The same things were measured in two ways. Each way mixes the same 11 hidden numbers, adds some noise and spreads widely along 7 directions of its own, which tell nothing about the thing.
In the rows, zero is written as 128.
Some things both ways: the first way, then the second way.
[103 154  99  71 104 134  85 104 100 114 116 162 158 149 135 168 139 118
 108 152  81 128  95 125 141 155 138]
[167 167 166 141  94 132 130 121 136 139 114 135 143 118  75 118 117 139
 152 131 125 109 129 102  89 128 128 132]

[125  89 155 182 119 153 105 143 144 178 121 191  61 134 187 109 186 158
  69  93 138 200 109 173 106 132 115]
[120 131 143 102 147 142 114 127 146 127 145 126 113 132 119 142 126 131
 129 149 147 136 143 141 134 142 131 138]

[105 103 163 106 151 169  95 108  85 121 191 162 133 116 181 161 130 174
 120  96 125 163  81 120 151 177 164]
[110  97 126 126 119  86  83  96 130 135 119 106 113 148 147 126 109 109
 124 123 130 134 134 107 147 130 120 137]

[152 131 124 157 118 154 105 115 165 140  91 139 110 155 129 122  90 116
 143 104 110 117 139 159 113 107 110]
[167 117 143 111 135 135 172 146 138 113  87 152 116 151 128 128 111 140
 127 134 152 150 131 145 156 150 128 152]

[116 125 152 119 123 149 104 156  88 132  97 105 135 166 170 157 106 162
 133 145 106 114  75 162 133  80 147]
[138 121 119 151 129 131 130 141 114 121 123 128  97 119 105 141 139 110
  99 121 125 113 118 129 113 117 121 153]

[115 131 167 157 147 141  80 120 148 127 135 157 122 119 116 129  96 140
  86 121 121 127 103 135 105 146 134]
[126 104 142 126 147 116 103 145 127 149  91 149 132 144 201 166 106 130
 147 122 168 161  93 135 178 137 126 124]

[182 116 136 132 160 161 104 119  79  95 145 160 126 137 170  94 112 178
 159  83 127 125 134 136 136 116 115]
[172  80 149 102  76 106 104  89 134 154  99 101 153 142 190  65 120 109
 115  83  93 176  92 132 150  76 137 131]

[122 131  92 133 102 128  42 132 118 132 112 163 146 156 129 184  87 129
 106 126 127 157  98 151 142 128 154]
[107 116 112 130 151 110  90 106 128 137 141 127 122 132 139  97 145 106
 117 131  96 125 125  98 158 102 131 108]

[102 106 149 132  91 147 114 147 128 137  91 153 117 144 114 117 163 169
  51 130  81 149 111 130 103 129 136]
[106 137 119 151 113 101 143  83 167 137 154  89 130 148  80 117 121 136
 132 102 100 141 144  96  94 140 125  83]

[125 138 128 126 117 154  95 137 109 130  95 143 157 144 138 139  99 127
 113 134  85 125  99 138 128 106 130]
[134 111 105 126 115 122 123 145 120 123 135 111 131 108 133 124 146 129
 122 129 145 113 133 130 138 112 134 120]

[162 101 168 206 147 130  69 121 188 146 129 197  96 122 126  89 113 120
  71  85 131 175 121 168 100 111 102]
[129 177 132 110 164 141 151 183 160 123 170 160 141 122 117 179 106 154
 137 155 166 110 132 115 148 159 144 119]

[153 122 106 130 101 141  88 105 157 130 120 110  82 115  70 115  59 139
 139 111 132 119 182  72 127 148 151]
[119 172 144 148 121 105 163 144 126 125 143 126 126 140  89 174  95 172
 105 154 157 118 141 100 119 145 123 114]

[120 129 138 144 116 136  88 110 115 123 122 206  91 126 165 117 120 136
  99 109  92 183  88 179 117 134 110]
[106 129 109 103 103 122  96 140 132 125 185 102 145 113 153 155 136 126
 125 126 164 104 146 135 155 113 140 124]

[107  94 179 126  92 170  81 149  90 104  87 112 130 180 160 133 104 190
 105 105  61 110  92 171 128  98 130]
[157 144 134 117 133 123 176  77  95 116 192 122 121  82 116 155 100 159
  94 132 191  76  54 138  79  56 127 111]

[166 116 145 148 129 162 120 159 131 168  95 118 137 164 141 123 150 147
 101 146 119 108 124 134 139  85 116]
[161 106 137 105 126 119 139 123 127 149 113 126 139 108 111 123 112 127
 117 127 112 135  85 156 117 102 155 136]

[171 112 130 137 170 148 101 113 126 155 174 171 124 113 155 127 163 134
 100 113 170 151 124 106 131 155 134]
[159 154 139 171 115 138 146 140 128 124 126 142  99  94  41  87 140 128
 160 164 119 100 149  81  74 146 126 105]

[145 154 119 158 161 129 100 110 158 122 127 172 129 135 132 145  43 118
 170 110 148 140 108 170 128 106 150]
[169 102 134 123 136 156 132 132  78 108 145 186  90  90 130 118 159  91
 140 134 143 124  93 157 117  71 131 129]

[137 123 167 160 139 162  83 145 125 138  97 141 127 156 161 106 156 156
  89 125 100 120 119 140 114 107 104]
[124 122  92 105 202 131 167  98 190 129 136 101 133 140 120 133 110 131
 108  99 111 117  83 139 128 151 136 134]

[176 169  66 135 128 132  87  85 135 112 151 161 117 139 114 136 110 129
 164 123 132 124 150 115 142 153 113]
[207 153 192 122 104 138 153 141 116 142  86 194 145 105  99 117 118 146
 168 148 144 131  95 118 117  99 148 118]

[130 163  87 101 154 120  87  91 114 142 165 184 106 108 128 144 161 104
  70 175 154 142 103  95 142 191 144]
[152 145 165 113 155 160  98 180 136 165  92 145 143 143 152 176  90 134
 111 124 135 148  83 150 130 135 122 176]

[121 125 161 121 194 167 103 120  84 121 169 191 157 105 172 123 137 158
 108 116 128 163  95  99 148 152 163]
[168 118 135 130 138 152 122 139 119 130 114 135 111 113 125 108 134 110
 124 115 120 136 100 131  95 107 117 145]

[102 149 109 129  71 108  84 151 135 139  61 174 117 188 160 149 138 123
 121 127  99 144 100 197 143 104 108]
[137 173 166 101 147 134 132 156 143 138 129 124 147 142 113 156 109 142
  99 129  96 164 132 140 109 159 144 176]

[161  95 190 151 123 151 123 178  99 123  96 102 167 171 171  96 120 169
 146  83  96  93 100 173 110  52  87]
[127 122 125  82 143 115 146 109 170 126 164 105 150 137 162 142 122 126
 108  89 112 161 106 152 146 130 155 138]

[185  99 173 138 199 162  88 109 149 130 123 114 126 115 142  86 101 139
 182  59 182  92 193  93 104 119 130]
[147 136 153 130 132 145 116 129 131 135  90 117 132 130 128 102 121 140
 148 145 137 131 135 119 122 157 115 145]

[146 141 116 139 116 149 107 137 108 128 148 150 146 116 124 100 146 156
 128 110 111 143 148  70 133 144 110]
[126 157 143 109 148 112 148 115 174 137 138 124 163 128 117 133 132 145
 146 116 101 156 124 116 124 149 160 106]

[169 143 130 132 171 151 100  96 148 113  90 142  99 149 151 107  96 144
 199  79 167  76 177 158  99 128 117]
[172  80 132 131 113 128 149 116 104 116  74  77 102 122 144  86 115 146
 110 124 164 150 123 136  88 125  92 146]

[176  86 178 153 165 164 122 122 142 136 116 126  78 124 144  81 116 189
 157  77 159 119 174 130 101 100 135]
[114 170 162 103 145 134  99 168 180 157 147 164 131 148  65 190  97 134
 146 164 138 124 153 118 136 165 149 129]

[113 119 157 102 137 160 109 128  69 108 140 125 131  98 150 116 100 178
 148 120  93 159 118  72 143 122 164]
[121 151 145 103 140 151  88  81 154 141 180 176 140 127 130 137 150  77
 160 106  92 112  95 145 157  99 157 133]

[133 137 132 126 144 126  75 105 146 120 101 173 125 137 144 125 109 116
 136 100 129 136 122 157 107 123 126]
[147 129 129 136 116 147 123 160  94 101 108 114 123 124 173 105 137 134
 137 134 160 137 154 121 126 150  98 152]

[138 144 113 127  95 115  86 125 122 116 113 131 116 159 121 137 127 145
 118 128 114 101 112 160 107 128 103]
[121 133 129 135 118 114 132 113 108 130 150 108 145 106 151 147 127 154
 137 124 168 120 109 122 113 108 126  95]

Other things, the second way, with their names:
(801): [124 133 136 118 134 121 108 137 158 144 104 101 136 137 100 111 118 151
 134 153 140 128 161  97 130 150 124 115]
(720): [167  97 119 120 101 120 129 105 145 148 120  81 146 122 145  99 118 117
 104  74  96 143  80 138  98  90 130 136]
(766): [115 133 126 113 144 154 125 145 126 116 141 157 128 179 158 128 123 110
 119 122 110 149 144 149 182 143 116 150]
(908): [ 82 121 122 130 161 107  86 120 139 150 134 112 131 139 157 175 130 123
 118 114 126 149 114 129 146 132 133 118]
(708): [ 94 123  96 108 108 112 109 156 144 135 143  69 164 133 126 145 119 164
 123 142 166 110 175 126 151 144 128 107]
(202): [150 121 132 134  73  95 139  78 111 114 133  85 137 104 121  80 138 141
 129 128 138 112 140 106 106 107 130 116]
(105): [174 120 156 117 131 138 150  92 156 146 108 161 135 136 129 105 108 117
 166 105 117 151  79 135 123 117 134 113]
(795): [147 125 127 135 167 155 130 138 170 134 123 137  87 148 117 118 127  97
 100 109  95 147 104 123 125 137 118 152]
(481): [137 152 140 169  91 117 116 160 110 152 121 164 128 116  53 157 118 134
 150 157 139  86 132  95 115 110 134  95]
(768): [133 112 131 150 117 147 104 164 113 145  83  94 111 104 112 131 138 153
 130 160 173 117 142 130 108 136 112 126]
(192): [126  98 104 101 200 155 120 116 179 133 123 137 111 137 161 141 130  99
 132 106 135 128  82 157 168 141 134 146]
(494): [142  90  77 117 136 112 168 108 120 101 156  85 141 126 184  90 124 117
 105  78 112 135  98 140 128 116 121 130]
(139): [130 115 120 147 105 122 123 167 118 117 118 130 108 133 155 147 129 140
 131 139 190 126 152 111 163 133 108 115]
(558): [144 102 124 149 151 126 145 134 147 129  99 131  95 122 120 118 135 124
 140 126 134 154 113 117 115 145 123 107]
(579): [168 169 186 122 112 157 129 131 102 125 143 164 123 111 131 129 119 139
 141 148 158 131 113 123 106 107 120 135]
(697): [174  62 117 102 162 127 159  91 129 131 114 105 117 122 202 118  97 115
 101  74 136 162  30 173 114  95 121 149]
(378): [ 97 180 118 127 171 135 151 135 155 131 164 125 155 130 100 144 125 153
 135 143 108 112 129 117 131 166 148 113]
(611): [125 169 112 160 135 115 125 177 181 158 133 109 126 108   8 134 125 135
 117 157  82  86 150  72  88 161 153 110]
(166): [127 139 151 109 145 157  93  91 135 161 159 138 136 106 107 141 135 125
 134 131 130 113  82 148 104  68 140 106]
(821): [105 164 129 118 181 159 150 158 165 139 136 173 146 158  79 160 126 138
 152 144 101 137 139 146 151 169 146 112]
(503): [160 105 162  82 150 132 109  93 106 146 133 170 132 110 141 104 118 118
 136 146 127 135  73 146 137  61 149 116]
(444): [172 111 143 122 161 156 148 121 115 124  80 152 118 122 118  80 134 125
 153 134 120 144 104 138 109 122 119 133]
(257): [185 121 156 121 123 154 158 135 102 113 109 188 120 134 143  71 125 105
 163 135 103 157 115 140 139 129 127 143]
(372): [151 139 166 100 132 118 111 137 168 169 115  97 135 126  88 138  92 150
  94 140 115 149 113 120  94 122 143 141]
(181): [158 139 149 130 126 136 142 103 129 124 141 137 111 108 108 143 112 121
 138 119 147 117  97 135  82 128 125 146]
(557): [141 142 125 145 118 123 124 143 109 120 111 144 135 121 112 155 122 131
 141 130 160  86 126 115 128 129 120 141]
(605): [158 140 146 136 118 141 128 175 131 127  98 161 113 121  88 132 135 118
 146 157 129 119 150 125 139 158 139 157]
(33): [ 90 153 135 120 134 140  94 120 150 138 183 113 121 120  87 168 140 130
 134 139 139 121 153 133 103 130 136 113]
(405): [140 125 124 110 129  91 159  97 132 126 183  80 117 103  83 141  91 146
  81 129 132 116 102 121  63 104 139 121]
(258): [107 138 126 159 171 140  98 157 124 147  92 142 120 157 129 133 119 122
 131 138 106 136 126 107 145 158 110 131]
(223): [136 118 107  90 171 145 135 133 146 135 161 137 146 110 124 134 121 132
 141 129 150 110  94 143 127  98 139  95]
(80): [ 90  97 108  98 142 126  74 105 127 145 163  80 142 136 168 160 129 120
 103  85 137 150 111 158 114  83 118 116]
(355): [100 108  66 154 179 123 167  99 164 123 162 100  91 131 105 148 110 127
 110 116 141  92  92 124 121 150 115 102]
(428): [113 147 139 108 153 119 128 128 122 122 170 159 129 141 136 144 106 122
 133 148 118 137 130 125 152 143 140 130]
(297): [149 148 191  99 120 111 117 102 148 167 120 121 139 126 117 153  81 153
 111 149 133 144  91 134 119 125 152 153]
(604): [115 125 122  97 172 127 128 103 169 121 178 145 114 117 120 116 138 109
 157 138 118 139 130 124 136 144 150 100]
(431): [135 136 141 145 127 118 143 135  90 124 113 109 144 132 148  95 117 149
 133 126 103 170 133 113  94 143 112 118]
(468): [105  88 111  60 193 113 121  62 172 149 157 113 158 142 170 127  97 116
 139 108 106 147  72 168 162 129 160 122]
(567): [147 127 125 126 131 159 126 157 145 148 122 130 140 125 111 121 137 120
 135 109 102 145 116 146 108 119 135 121]
(63): [124 142 110 147 127 128 118 137 124 129 155 132 130 122 121 106 136 113
 131 129 106 106 129 101 137 121 131 111]
(92): [147 132 161  96 148 149 117 134 134 137 140 184 116 123 111 124 119 122
 151 172 145 124 120 135 155 115 147 123]
(260): [155 129 126 167 107 164 136 174 116 136  78 126 120 125  80  84 144 143
 146 151 125 124 152 115 105 140 107 112]
(792): [157 129 153  80 149 149 143 151 125 124 152 180 120 122 118 133 108 136
 134 171 163 130 119 147 150 108 143 122]
(234): [113 147 131 108 152 152 142 125 142 140 163 133 142 127 101 141 140 134
 125 131  98 143 118 163 125 127 154 119]
(856): [159 131 146 119 125 124 145 122 126 142 124 126 132 116  99 143  98 139
 120 133 136 115  91 137 100 115 138 139]
(357): [214 124 154 141 119 149 196 103 118 102 114 125  96 111 143  56 119 131
 114 108 126 155  86 114  72 112 102 143]
(119): [136 126 104 132 128 114 147 144 146 114 140 126 118 148  96 137 121 124
 105 110 132 119 142 103 124 118 119 118]
(613): [149 173 151 133 142 139 183 163 136 111 142 173 126 115  80 156 120 161
 162 160 164 125 140 115 111 162 138 105]
(888): [141 138 132 160 113 164 118 151  90 113 146 129  95  98 131 126 155 131
 125 143 180 107 131 118  99 100  96 117]
(858): [144 111 150 151  95  95  82 144 122 165  59 139 141 136 126 124 103 120
 163 137 122 132 125 103 146 144 132 132]
(718): [198 134 176 120  96 136 191 114 124 116  96 129 119 125 122 128 109 157
 114 113 160 157 102 145  94 117 122 153]
(482): [134 166 131 162 140 136 165 178 104 106 125 148 106 116  92 155 113 146
 140 169 155 107 147 112 108 190 118 147]
(222): [122 117 125 137  92  90  98  81 137 134 137  70 132 143 165  92 132 106
  93  86  79 153 128 100 131 115 126 141]
(283): [132 151 145 153 106 147 107 157 125 143 110 125 130 122  52 105 142 138
 159 158 111 128 176 105  83 146 122 107]
(504): [120 147 117 138 136 129 145 167 130 111 166  97 122 120 134 134 131 153
 118 127 143 154 157 103  89 153 112 104]
(519): [121 119  93 134 151 120 152 203 104 110 125 100 133 124 177 140 119 150
 103 139 146 146 142 129 148 177 122 147]
(20): [143 119 114 112 186 143 176 102 150 108 150 117 113 136 153 105 109 133
 119 111 131 145  93 132 115 142 113 124]
(24): [130 127 159 120 116 147  82 127  98 156 118 154 134 114 131 162 134 133
 135 150 166 113 100 155 145  77 137 123]
(458): [154 151 167 142  89  96 139 123 132 135  96 107 151 112 110 112 136 171
 149 135 141 152 152  84 100 129 136  96]
(71): [122 125 132 100 103 119 108 136 124 129 168 124 144 112 133 156 142 124
 127 124 140 135 140 146 130 104 150 122]
(900): [179  75 139  73 156 124 130  87 126 139 122 144 128 120 174  97 101  93
 114 101 102 155  44 171 135  83 149 159]
(422): [133 136 147 116 142 136 112 107 165 152 121 115 142 134 147 145 128 133
 119 100 128 148  96 133 132 112 133 127]
(5): [112 136 118 168 128 144 122 107 108 115 152 161  96  93 104 134 180 111
 170 144 156  94 130 120 129 114 128  90]
(165): [ 87 106 104 123 128 109  85 111 172 165 132  88 140 144  82 104 132 116
 134 132  71 135 155 120 140 142 149  97]
(736): [119 159 135 126 131 112 123 141  89 107 139 149 148 118 132 135 122 140
 167 157 147 110 154 104 132 153 130 124]
(65): [158 116 128 135 123 129 132 145 132 132 106 119 129 113 129 109 137 131
 134 113 130 144 117 117 103 118 125 119]
(584): [144 142 108 108 165 134 175 102 161  90 172 109 119 121 138 122 134 112
 106  88 109 127 108 135 105 151 131 167]
(452): [126 110 139  92  97 108  85  92 128 148 145 128 145 110 122 138 125 114
 146 140 141 100 116 150 155  94 162 129]
(262): [148 137 166 113  88 120 124 111 128 144 113 129 146 153 130 145 100 125
 115 114 115 141 114 154 141 127 141 172]
(16): [165 117 149 127 135 138 155 164 116 127  77 151 124 119 135 139 106 151
 163 155 177 147 119 143 126 165 124 137]
(765): [130 125 115 124 149 124 160 101 158 128 169 141 125 116 126 120 131 115
 153 112 109 138  98 131 128 135 151  94]
(716): [113 107 122 150 122  99 121 117 143 165  81 125 144 169 114 142 102 126
 130 110  94 143 110 129 153 138 134 115]
(898): [195 129 215  80 131 150 114 129 120 176  96 177 135  95  97 155  91 140
 138 162 147 146  59 174  92  81 161 148]
(631): [100 131 105 118 102 105 101 161 127 144 168  91 155 119 106 156 109 142
 121 140 138 108 153 121 123 128 141 109]
(282): [150  93 137 113 155 116 150 143 157 136  87 139 116 167 164 115  93 138
 121 130 135 184 112 125 170 149 123 119]
(712): [125 104 107 100 160 141 126 150 118 115 162 136 109 128 147 120 138 117
 101 134 133 143 129 142 147 102 125 120]
(869): [113  95  85 127 144 141 121 115 125 114 157 112 110 114 127  86 155 111
 138 139 128 108 139 133 141 116 123 101]
(892): [119 166 148 130 157 161  95 154 133 141 147 183 114  98  41 164 150 126
 178 177 149  93 146 120  99 126 140  98]
(447): [117  74 125  80 131  88 107  78 132 137 134 137 143 165 183 114 108 102
 126 113 106 163 106 151 205 102 148 123]
(238): [125 141 152 117 134 162 109 114 193 164 129 141 132 149 100 118 152 114
 138 117  82 162 124 137 148 124 153 108]
(831): [154 126 160 107 196 176 146 151  96 125 128 182  99 132 157 158 110 137
 110 140 162 164  72 167 115  96 109 136]

Some of these things the first way, each followed by its name:
[147 106 150 101 129 138  82 125 120 112 150 110 184 170 143 157 111 136
 161  82 117 105 108 137 142 113 132] | (736)
[214 132  98 140 148 154 141 125 104 160 146 109  53 145 169 106 197 196
 170 128 197  91 186 113 132 133 106] | (898)
[193  71 155 151 148 182 118 133 119 140 130 129 123 158 168 105 112 162
 138  66 143 117 136 160 128  95 121] | (792)
[141 165  89 123 104 127 102 125 112 115 104 166 116 158 146 117  83 111
 159 107 116 104 125 158 149 138  97] | (234)
[155 106 175 171 173 144  93 144 124 130 109 155 106 149 178 110 106 164
 115 101 157 128 100 193  98  82 130] | (795)
[188 131  91 112 120 137 129 126  89 127  95 137  50 170 180 103 196 198
 160 119 165 101 168 162 115 116 103] | (283)
[184 132 141 107 189 146  96  86  95 104 206 133 142 135 162 146 121 151
 162 108 167  89 111 126 152 158 129] | (858)
[112 157 127 137 103 141 102 110 127  93  92 174 102 167 163 117  93 144
 163  95  78 120 104 199 122 129  95] | (718)
[135 149 106 100 137 126  62 108  91  98 125 147 110 166 156 161 104 148
 141 128 150  90 108 158 144 155 140] | (258)
[169 186 107 133 159 128 108  96 135 111 108 140  90 132 115 113 108 149
 163 150 149  69 161 134 109 138 112] | (697)
[127 120 185 137 175 150 109 104 100 104 185 177 100 122 203 109 144 175
 144  81 131 141  91 162 134 155 121] | (181)
[150 122 132 107 151 169 118 140 108 157 142 121 181 135 136 151 146 136
 107 151 123 114 116  84 156 121 151] | (900)
[120 101 176 141 136 150  86 139 182 185 108 107 170 128  75 153 110  76
   4 168 112  97  78 114  93 125 148] | (355)
[159 126 153 156 109 138 123 155 141 143  73 121 102 141 112  88 131 167
 109 131 109 100 148 144  97  85  98] | (765)
[ 82 139 171 114 107 151  97 156  95 116  66 145 169 141 161 124 114 154
 133 124  48 141  97 136 130  91 128] | (584)
[161 143  88 113 107 109  87 118  98 128 128 121  88 118 123 135 111 160
 162 127 153 134 153 104 122 127 134] | (222)
[140  82 179 117 178 168 101 134 124 161 208 128 233 134 141 162 138  83
  56 118 125 121  47  98 152 142 147] | (856)
[118 118 155 159 159 139  83 135 172 147 115 170 153 142 131 148 105 122
 107 102 140 150  99 157 105 108 153] | (892)
[117 140 136 112 110 149  99 135 109 118  82 154 159 146 145 142  91 147
 155  99  98 108 124 154 116 120 122] | (604)
[133  99 213 145 197 194 111 130 120 125 117 149 148 104 168  87  60 157
 170  74 113 137 141 108 146  97 157] | (605)
[148 154  97 102 108 144 117 101 122 111 122 125 131 128 101 124  91 136
 165 118 105  91 156  94 129 149 118] | (613)
[144 143 106 143  94 140 110 133 134 132  77 154  80 169 134 102 133 147
 115 128 103 115 139 158 130 118 102] | (821)
[161 116 164 166 184 159 111 136 102 121 160 172 136 125 173  92 157 182
 116 100 138 148 113 129 118 120 121] | (65)
[139  82 162 124 142 169 105 124 107 135 176 152 128 107 143 115 108 160
 116  80 126 163 129  81 165 153 157] | (428)
[164 158 123 117 170 137  79  69  97  63 180 138 110 141 166 136  75 157
 217  93 141 103 119 151 143 145 128] | (557)
[177 109 106 121 116 132 110 118 146 149 100  99  66 102  84 100 123 159
 144 121 166 131 207  61  97 117 149] | (579)
[139 107 141 142 123 148  91 106 103  94 127 195  66 166 196 104  96 162
 140  66 112 156  95 214 143 123 117] | (766)
[138 116 100 128 117 157  82 119  98 147 138 187 109 149 182 142 201 152
  81 113 131 163 115 140 126 169 112] | (801)
[178 154 116 118 143 145 109 114  90 115 123 151  95 123 150  91 109 156
 167 118 137  98 163 111 155 139 104] | (519)
[130 114 126 141  80 141  82 139 111 134 109 152 120 176 181 143 153 152
 115  97  91 150  93 187 124 112  94] | (202)
[155  83 157 165 130 165 101 147 157 170 119 145 142 152 126 127 140 129
  42 110 129 126 108 149 104 117 125] | (282)
[ 73 120 150  96  71 157 111 138  89 133  85 148 110 164 172 140 141 148
  83 144  40 151  68 161 158 124 131] | (262)
[ 97 165 160 155 158 154  70 116 146 118  66 182 121 130 152 124  71 129
 133 124  98 122 115 167 101 121 125] | (192)
[212 124 110 134 171 156 111 112 110 127 160 127 145 134 126 111 147 146
 127 118 162  93 147  96 112 127 114] | (223)
[193 104 133 157 161 141  89 141 156 164 118 126 138 150 135 126 130 125
 125  98 188 102 151 135 109 102 123] | (372)
[163 147 120 133 127 123  85 135 112 100  77  98 110 157 129 115  90 166
 182 112 140  70 153 152  83  89 108] | (422)
[178 158 105 141 157 122  82 102 156 137  84 139  83 155 145 127 100 110
 165 114 185  67 154 182  87 121  98] | (768)
[131  81 167 127 131 164 122 168  93 172 180  60 182 107 128 152 139 139
  74 140 127 128  69  62 103 114 157] | (5)
[169 148  62 111 110 123 138 117 114 165 181 126 130  98 101 144 147 108
 120 156 149 150 122  64 126 147 134] | (71)
[138 114 163 144 146 161  84 160 143 125  46 126 172 203 162 129 111 150
 144  95 114  79 128 189 113  61 120] | (444)
